There are 3 ways to turn a row about zero (a turn may also mirror it). The second row of each pair is the first, turned, with some noise. The first 27 pairs use one turn. New pairs use 3 turns, one after the other, and a turn may come again.
In the rows, 128 means zero.
Known pairs, each followed by its turns in order:
[132 173 162 145  59 153 117 137]
[119 135 164 198 119 112 166  99]  Z_445

[112 177 135 138 129 117 144 181]
[116 130 156  70 148 158 132 152]  Z_969

[117 138 159 108 127 138 208 114]
[ 84 100 124  94 125 146 168  78]  Z_445

[124 134 208 128 112 120  71  72]
[126  81 144 159 125  49 170 164]  Z_969

[142 120 143 137 151 124  99 170]
[152 158 124 129 147 126 108  87]  Z_467

[131 149 131 134 148 141  95 104]
[110 103 134 156 158 116 128 137]  Z_969

[136 134 123 125 107 203 208 121]
[ 86 132 118 108 113 143 225 122]  Z_445

[143 106 137  94 141  85 155 148]
[126 124 144  78 114 129 100  95]  Z_445

[150  64 128 138  96 135 123 148]
[139 181 173 104 156 129 136 141]  Z_445

[107 131  93 170 125 124 144 137]
[ 99 155 146 138 100 148 105 137]  Z_467

[ 78 113 160 127  86 129 176  84]
[118  97 108 146 124 128 114 217]  Z_467

[130 138 102 114 131 115 168 138]
[124 143 136 115 110 173 132 117]  Z_969

[138 118 130 168  58  90 112 120]
[115 121  77 107  79  99 125 170]  Z_969

[133 131 122 170 208 107 149 158]
[ 99 165  99 167 129 171 117  69]  Z_467

[109  83  88 122 208 101 132 111]
[141 112  73  62 147 145  85 162]  Z_445

[121 159 171 157 102 139 109 145]
[130 132 108 107 120  89  77 127]  Z_467

[146  82 128 139 102 127 102 152]
[164 157 140  95 150 141 120 134]  Z_467

[116 115 135 144 180 137 133  98]
[136  84 105 109 154 150 128 149]  Z_445

[120 113 157 127 128 131  99  48]
[ 90 110 109 109 187 104 149 168]  Z_467

[ 82  94 131 109 153 147 143 147]
[168 173 132 123 156 127 151 105]  Z_969

[117 130 113 132 149 148 115 134]
[146 130 100 130 126 133 132 146]  Z_445

[144 130 122 156 136 124 175 129]
[116 105 136  95 126 103 156 130]  Z_445

[109 138 105 148 125 189 131  75]
[ 72  87 169 119 148 130 106 146]  Z_467

[ 48  99 173 135  81 145 130 135]
[149 135 128 153 147 105  73 207]  Z_467

[133 139 125 208 131 116  93 121]
[121  90  72 115 159 122 108 168]  Z_969

[122 156 135 168  59 159  75 208]
[ 83 145 121  38 154  70  85 166]  Z_969

[120 137 147 136 124  87 122 139]
[141 122 132 118 115 129 136 169]  Z_969

New pairs, each followed by its turns in order:
[141 134 113 113 132 147 133 105]
[128 116 132 113 132 101 111 145]  Z_445 Z_467 Z_969

[130 127 138 125 132 127 174 110]
[138 139 119 127 130 155  97 114]  Z_445 Z_467 Z_467

[150 162 119 120  48 124 131 104]
[ 85 111 164  90  87 101 148 153]  Z_467 Z_969 Z_969

[ 94 138 190 182 124 118 138  97]
[ 71 117 164 168 147 152  91  97]  Z_445 Z_467 Z_467

[134 177 143 132 115 125 161 131]
[ 93  84 151 147 134 123 123 122]  Z_969 Z_445 Z_467

[ 95  92 133 203 120 120 115  95]
[122 172 159  95  84 162  91 164]  Z_445 Z_445 Z_445

[105 117 118 208 124 161 128  57]
[115 130  92 164  94 112 183 204]  Z_969 Z_969 Z_445

[115 137 136 121 145 101 136 192]
[142 152 132 103 148  72 143 155]  Z_445 Z_445 Z_969

[134  82 208 197 121 113 148  97]
[ 66 131 137 157 151  61  87  69]  Z_467 Z_969 Z_467

[162 149 134 124 139  95 165  99]
[142  92  94 156 111 153 135 147]  Z_445 Z_445 Z_445

[ 92 128 108 138 112 128 127 103]
[123 160 115 136 109 158 138 138]  Z_969 Z_445 Z_969

[133 106  96 100 103 145  93  97]
[147 117  86 114 114 161 101  99]  Z_445 Z_969 Z_445

[ 93 164 120 143 141 199 127 169]
[120 102 206 108 157 116 124 164]  Z_445 Z_969 Z_467

[117  94 126 114 182 154  82 161]
[133  74 112 117 172 121 167 165]  Z_445 Z_467 Z_467

[132 139 132 156 122 127 127 116]
[137 109 127 110 123 129 132 145]  Z_467 Z_467 Z_969

[163  76 128 124 125 208 116 143]
[111 175 181 134 168 166 114 180]  Z_445 Z_467 Z_445

[113  99 139 138 141 111 140 121]
[114 144 112 143 133  97 130 126]  Z_969 Z_969 Z_969

[118  49 150 135  70  91 134 125]
[117 202 114 193 141 121 136  97]  Z_969 Z_969 Z_445

[121 114 155 152 100 107 111 153]
[120 109 100 117 112 115 157 163]  Z_467 Z_467 Z_467

[ 48 125 159 127 122  78 127  91]
[ 96 115 139 221 121  98 148 133]  Z_467 Z_467 Z_445

[129 122  48 133 123  96 145 165]
[105 101 124  86  61 155 147 145]  Z_445 Z_467 Z_969

[ 98 125  82 133 139 124 145 155]
[131 132 157 105  96 159 111 154]  Z_969 Z_445 Z_467

[134  48 127 123 153 131 169 104]
[186  73  76 137 112 116 119 119]  Z_445 Z_467 Z_969

[171 130 138 174 132 175 125 127]
[130 116 181  80 148 138 127 115]  Z_445 Z_467 Z_467

[190  86 142 130 102  91 131 107]
[150 175 164 116  87  91 156 144]  Z_969 Z_969 Z_467

[154 120 158 141  91 121 116 132]
[113 112 129 107 150  91 141 152]  Z_467 Z_969 Z_969

[155 144 160 127 129 135 114 120]
[131 125 139 152 135 100 155 145]  Z_467 Z_969 Z_445

[127 113 116 118 112 179 156 121]
[122 143  97 105 128 119 171 112]  Z_467 Z_969 Z_467

[194 123  82 183 128 147 146 167]
[ 79 152  70 162 120 126 134 191]  Z_467 Z_969 Z_467

